The rows are grouped in 4 ways, from coarse to fine. Each group lies inside one group of the grouping before and may be the whole of it. The rows also spread widely along 13 directions, which tell nothing about the answers.
(in the rows, 128 means zero)
Known rows, each followed by its group in each grouping:
[135 153 167 112 213  64 126 165  97 145 141 124 124  96 118 168 133 111
 135 145 156 111 158  93  83 168 135 103 128 101 139 160 117 121 124 118
 143 126 139 135 147]  som zeg nisok koged
[139 141 161 100 199 116 135  88 147 125 190  76 157 111 113 152 132 101
 120 134 137 162 159 125  98 153  79 152 139 129  74 157  97 133 144 165
 152 128 177 156  97]  som tila pudan sok
[101 142 180 153 124 110 110 122 156  85 155 141  80 133 131 155 110 141
  67 137 221 153 143 153 150  52 119 145  84 104 137 113 106 164 166 159
 111  82 138  44 142]  kuz vusa kisig kes
[104 157 177 125  93 146 123 200 122 136 165 141  85 191 183 163 130 175
 139  96 164 164 166 237 115  93 158 144 109  91 157 142 163 146 137  97
  91 102  88 107 178]  som zeg raz dosip
[111 142 149  93 121 170 132 110 100 125 143 130 151 151 121 127 150 118
 155 133 123  88 155 123 164 116 130 181 144 123 105 160 123 166 117 173
 189  78  95 115 148]  kuz fere seko tev
[126 146 160  90 164 161 152  94 151 105 162  93 139 121 130 149 145  92
 137 141  84 128 128 121 129 137  88 184 135 125  91 137 123  94  84 165
 156  83 130 164 131]  som tila pudan nak
[130 139 183  79 143 152  97 160  43  99 149 156 140 102 139 136  98  93
 131  80 181 108 158 129 165  88 135 171 142  80  77 149 113 230 145 182
 163  77 112  95 166]  som tila tepe Geki
[ 99 157 124 138 116 118 118  24 170  96 169 101  99 164  85 140 173 134
  79 210 165 128 118 113 166  98 102 164 108 169 122 141 120 128 144 168
 180  75 180  77 109]  som zeg vit fipap
[108 131 150 134 109 127 122 119 152  54 137 150  70 107 127 127 143  94
  89 125 183 124 121 123 164  84 136 141 122  98 125 122 104 141 175 163
 137  84 149  70 143]  kuz fere geni vak
[119 184 196 136 126 137 142 119 126 126 190 107  98 149 153 192 100 159
 100 130 153 161 143 178 129  84 100 162  89 106 150 158 158 146  85 142
 138  60  94 107 163]  som tila getug siz
[151 180 199 129 200 107 136 125 122 137 142 108 108  94 100 195 117 131
 160 159 127 114 163 102  76 199 101  75 152  91 155 187 134  83  93 106
 164 117 120 147 169]  som zeg raz kase
[110 148 184 112 205  81 171 135 175 130 184 100 141 103 119 143 149 124
 161 154 111 112 134 111  89 165 133 183 113  93 149 158 114  39  77 129
 157 145 129 195 148]  som zeg nisok rus
[138 143 138 108 182 125 142 105 150 178 190  74 162 156 135 147 150 129
 108 137 119 181 176 145 103 155  77 155 120 145  97 154 121 139 119 133
 126 127 146 172 100]  som tila getug pako
[165 112 143 161 108 150 149 143 152 105  97 152 116 142 139 148 141 135
 108 124  80 129 144 113  86 150 151  74  87 112 138 101 149 139 156  78
 123  95  73  84 154]  kuz fere seko nomi
[139 101 131 132 140  71 151 175 130 116 175 128 146 111 171 102 156 107
  65 110 132 147 112 111 125  99 164 188  66 101 109  86 129 157 128 133
 129 101 122 149 133]  som zeg vit fipap
[ 65 122 155  93 163 185 132 137 182 119 104 153 124 146 134 113 144 113
 123 138 166 122 154 147 156  95 116 157 148 118 111 114  67 133 137 166
 103 111 129  84 141]  som zeg nisok koged
[140 180 152 107 132 141 120 100  95 111 142 107  88 145 113 178 150 115
 152 159 106 115 142 122 127 157 102 116 153 129 133 174 162 106  99 129
 171  71 131 126 162]  som tila pudan sok
[145 136 121 152 144 124 127 119 171 135 131 109  85 159 133 148 165 127
  79 147 138 186 165 141  96 162  97  61 127 146 138 127 131 113 167  91
  92 120 164 112 121]  som tila pudan nak
[127 139 177 112 139 133 173 147 155  71 174 105 111 116 155 179 130  98
 152  99  90 135 124 164  72 128 140 151 110  96 114 132 135 103 154 136
 131 100 118 141 128]  kuz fere geni vak
[111 153 157 106 135 145 109  74 156 108 135 128 111 165  77 141 163 134
 171 177 124  99 149 122 138 159 114 142 139 134 132 159 127  71 128 117
 158 119 142 118 154]  som tila pudan nak
[127 138 123 154  76 109 137 132 171  88 173 123  56 141 149 113 176 122
  82 126 146 163 125 153 158 112 132 150 108  99 158 123 148  89 145 113
 113 100 136 130 150]  kuz fere geni vak
[133 161 124 135  92 118 117  36 164  87 183  89  83 177  81 145 191 143
 130 190 132 129 130 142 127 149 116 136 125 157 135 165 160  86 169 117
 178 111 176 111 121]  som zeg nisok koged
[168 137 132 116 103  66  88 161  82  79 175 142  60 111 126 131 160  98
 123 116 158 135 131 121 142 138 152 136 122  73 134 136 164 103 161 100
 119 117 145 130 167]  kuz fere seko nomi
[152 115 174 106 147 123 133 195 125  96 176 122 127  99 180 144 106  96
 100  70 137 170 138 156 113  89 121 178  89  68  86  84 129 150 134 144
  78  95 105 140 139]  kuz vusa kisig kes
[144 139 159  86 174  67  90 111 127  87 214  98 122 108 107 165 132  91
 121 141 160 150 129 124 120 107  98 208  87 102  73 110 119 101 150 155
 107 118 178 139 106]  kuz vusa kisig kes
[ 97 172 125  81 156 133 121 128 101 145 169  98 109 160 151 165 158 103
 101 155 154 151 143 153 161  93  89 178 144 144 105 142 128 153  91 178
 124  59 150 128 125]  som zeg vit fipap
[158 146 194 150 114 141 117 133 143 114 146 137 108 142 122 164 107 164
 133 122 137 137 165 151 110 132 118 113  94  83 143 129 151 124 135  94
 118 103  80  96 171]  kuz vusa kisig kes
[135 122 116  39 161  85  81 186  79 144 171 140 140 159 128 114 181  89
 181 118 114 120 153 129 132 157 149 196 126 105  90 129 140  94 137  97
  95 154 146 186 144]  som tila getug pako
[ 96 141 207 103 217  87 121 192 122 150 141 153 145 114 126 165  97 138
 152 124 188 117 171 139  90 127 149 131 113  79 132 143  84 139 138 125
 109 143 119 106 158]  som zeg vit fipap
[145  76 143 117 136 124 130  97 173  91 145 150 182 117  99  65 161 111
 124 128  98 102 121  71 135 137 161 192  76 109  81  97 104 122 164 121
 166 146 123 134 131]  som tila getug siz

New rows, each followed by its group in each grouping:
[122 140 147 167  74 138 149  62 149 126 158 122 144 182 109 112 168 186
 110 168 119  99 138 123 149 120 156 161  86 144 152 155 157 161 125 125
 223  82  92 102 154]  som zeg vit fipap
[111 140 157  97 189 111 166 122 154 108 184  93 135  71 133 124 149  71
 124 123 133 126 132  97 144 132 101 197 149  95 101 152  84  99 101 191
 165 110 151 184 121]  kuz fere geni vak
[112 172 149 129 102  93 138 179 106 126 186 108  71 186 177 185 155 149
 118 127 142 154 140 192 116  89 147 160  88 124 167 141 183 124 118 118
 115  67 105 127 156]  kuz vusa kisig kes
[164 119 207 133 186 117 141 152 159 127 187 112 171  84 149 150  81 138
 105  90 139 172 155 151  73 126 112 161  80  63  89 114 112 148 127 124
 112 134 104 145 137]  som zeg raz dosip
[ 75 144 174 122 188 130 154 199 161 160 120 141 117 161 180 175 119 140
 100 123 154 163 162 177  90  94 129 127  94 119 148 115 100 138 113 127
  67  99 102  95 147]  som tila pudan sok
[139 121 101 120  88 182 115  81 190  70 149 104  78 162 141 134 170  89
  65 140 116 187 120 154 158  90  70 151 114 146  81  69 133 118 161 152
  77  67 159  93  99]  kuz vusa kisig kes
[117 134 169 145 107 156 165  42 181  95 148 119 156 128  83  90 170 147
 147 176  92  64 115  78 159 142 144 193 116 120 136 161 126  92  90 150
 252  97 100 143 166]  som zeg raz kase
[106 130 147 125 111 152 145 115 195  95 149 124 110 176 137 156 152 131
 130 135 109 145 137 176 102 111 133 150  90 129 120 110 124 104 172 117
 102 107 121  94 119]  kuz fere geni vak
[142 103 147 161 104 163 133  82 218  64 128 137 105 136 122 126 137 131
  64 143 128 158 117 136 111 106 116 119  75 119 109  70 117 124 179 114
 100 101 130  57 123]  som zeg nisok koged
[117 116 133 116 119 204 161 115 184 126 116 118 144 177 139 115 172 132
 144 129  82 130 156 156 109 153 129 122 143 142 111 125 123 127 153 120
 135 117 105 122 130]  som zeg nisok koged
[111 102 150 150 110 173 141 139 197 108 112 162 107 124 140  65 154 132
  86 118 155 144 143 124 182 117 130 134 136  84 141 102  97 117 129 128
 114 119 105 111 172]  som zeg vit fipap
[142 149 131 108 146 109 128  95 127 133 180 100 139 138 122 141 161 115
 103 171  98 128 119  99 147 125 100 203  95 125 105 118 149 107  65 139
 151  76 123 157 134]  som zeg vit fipap
[156 153 142 133 136 103 146  76 133 106 191  78 124 123 113 144 162 122
 118 156 112 128 129 111 110 157 117 146 122 128 120 163 153 116 126 136
 194  98 147 154 125]  som zeg nisok koged
[ 75 144 123 139 175  85 149 183 154 147  87 153  80 168 148 160 180 127
  96 179 150 116 144 115  94 126 167  82 103 151 185 124 116 111 133 103
 103 101 133  82 142]  som zeg nisok rus
[128 116 129 114 150  98 114  88 162  96 165 122 118 108  86  93 173  97
 127 147 161 126 147  90 151 151 123 156 144 109 105 147  91  94 174 145
 152 154 178 138 120]  kuz fere seko nomi
[140 127 146  76 144 121  85 162 111  75 123 160  94 129 125 156 141  82
 145 129 115 121 119 125 118 127 135 146 110  97  96  91 135  91 143 104
  78 103 139 102 157]  som tila pudan sok
[ 99 157 169  82 162 161 132 119 153 137 160 113 130 147 116 136 152 127
 181 148 120 116 155 149 146 150 104 179 164 104 121 160 114  70  84 140
 137 124 120 164 157]  som zeg vit fipap
[125 153  90 142 107 156 137  74 161 145 146  88  91 185 124 118 203 134
  81 173 135 161 161 139 152 151  88 102 160 171 139 157 140 132 136 131
 152  92 156 124 117]  som zeg nisok koged
[ 98 136 125 122 139 110 111  81 159 119 163 125 121 153 101 106 173 118
  86 167 178 136 142 110 171 103 115 180 110 143 116 136  99 137 150 156
 152 113 173 106 120]  som tila tepe Geki
[133 124 127 108 142  88  92 192 112 128 140 162  85 123 138 101 163 105
 109 128 174 136 148 119 158 131 144 145 124  79 141 112 128 101 119 100
  81 130 136 135 170]  som zeg nisok rus
[123 162 179 105 193 136 126  82 184 112 195  77 104  94 107 153 123 107
 119 143 176 181 158 150 134 144  48 145 173  97  98 158  87  79 121 169
 115 135 187 154 118]  som zeg vit fipap
[163 139 157 112 105 188 107 105 108 137 127 142 148 145 108 116 140 142
 148 137 100 101 160 113 159 153 110 149 135  97 107 140 149 142  89 111
 167  89  75 128 178]  som zeg raz kase
[102 129 207 135 198 161 169 171 192 140 133 129 144 120 161 161  90 147
 113 104 158 163 175 174  69 118 118 110 111  92 129 123  78 146 135 134
  89 132  99 102 137]  som zeg nisok rus
[112 150 139 167 132  75 163 178 122 149 156 115  90 146 173 137 173 148
  87 130 162 146 153 145 107 130 172 103 119 126 183 168 150 154 135 117
 166 100 126 140 156]  som zeg raz dosip
[169  94 133 154  56 160 115  95 188  68 166 135  95 131 115  53 170 137
 105 104 142 160 140 149 159 149 134 134 132  81 117 116 140 104 192  96
 130 152 139 130 153]  som zeg nisok koged
[172 180 164 118 153 113 134 117  82  96 174  89  81  84 140 196 119  92
  97 138 124 142 122 115 116 136  86 121 134  98 122 153 168 132  79 149
 158  47 130 135 153]  som zeg nisok koged
[123 128 178 111 111 143 107 134 106  94 132 172 120 103  98  91 134 118
 163 108 174  73 160 106 184 130 154 156 152  65 126 164 104 148 152 145
 182 118 105 105 184]  kuz fere geni vak
[143 142 124 128 131 127 115 109 145 168 169 107 127 163 117  98 175 146
 111 145 138 158 174 128 158 163  97 148 137 123 134 157 134 108 108 108
 137 130 136 166 145]  som tila pudan sok
[139 128 156 150 151 110 108 121 170  90 111 149  80 112 104 139 145 120
 101 154 160 138 143 107 106 151 128  68 124 105 137 121 112 104 175 101
 117 129 156  82 146]  som zeg raz dosip
[ 83 176 205 135 158 135 181 149 138  83 142 123  96 132 170 226  98 125
 109 134 124 124 111 161  80  71 139 141  79 121 153 135 139 146 101 161
 149  34  92  76 158]  som tila tepe Geki
[ 99 128 175  91 141 168 138 148 142 108 143 135 127 150 134 126 141 123
 181  98 138 123 167 168 117 141 145 133 163 108 114 164 109 131 175 137
 140 141 129 129 150]  som tila getug pako
[120 130 135  79 113 110  74 148  95 108 153 166 116 163 117 122 159 120
 144 148 146  95 128 132 163  96 158 212  87 100 109 106 145 120 119 115
 112 103 120 105 163]  som zeg nisok rus
[111 140 134 115 173  74 143 240  91 151 124 147  92 135 186 158 158 107
 105 120 149 133 147 135  96 125 172 112 112 106 164 126 138 138 113 107
  92  98 113 130 161]  som zeg nisok rus
[128 153 149 108 102 201 115  55 140 120 131 122 127 184  94 143 154 143
 156 160 100 111 159 136 148 147  95 133 143 146 113 161 145 130 125 128
 172  87 111 102 149]  som tila getug pako
[ 87 128 145 108  90 192 155  98 162  84 115 144 135 195 122 131 177 136
 170 157  79  67 120 147 123 111 174 168 110 152 123 129 138 123 142 138
 184  83  95  87 148]  som zeg nisok rus
[100 165 158 123 105 131 116 125 118 109 148 148  76 138 129 123 149 135
 109 155 172 102 128 128 197  89 131 180 125  92 164 146 141 116  73 146
 155  67 103 103 194]  som zeg nisok koged
[115 105 146  88 128 143  88 115 143 146 178 145 183 159 107  65 152 144
 138 123 174 125 169 146 175 109 132 232 112 101  76 124  93 157 148 141
 136 153 132 135 139]  som zeg raz kase
[101 139 162 126 167  76 130 149 130 121 167 128 120 147 146 171 125 130
  83 134 184 154 145 151  93  83 145 142  71 133 125 130 114 178 175 142
 118 105 152  81 119]  som tila getug pako
[130 157 133 129 134 127 163 109 140 138 143  99 116 179 133 175 175 136
 137 165  63 126 139 125  81 168 128 108 110 162 150 159 169 103 115 100
 164  87 115 142 135]  som tila getug pako
[122 127 126 135  88 123 116  94 176 130 173 116 128 207 115 116 181 165
 117 160 127 140 149 153 138 110 134 183  72 146 127 113 145 112 157 109
 127 116 123 114 125]  kuz vusa kisig kes
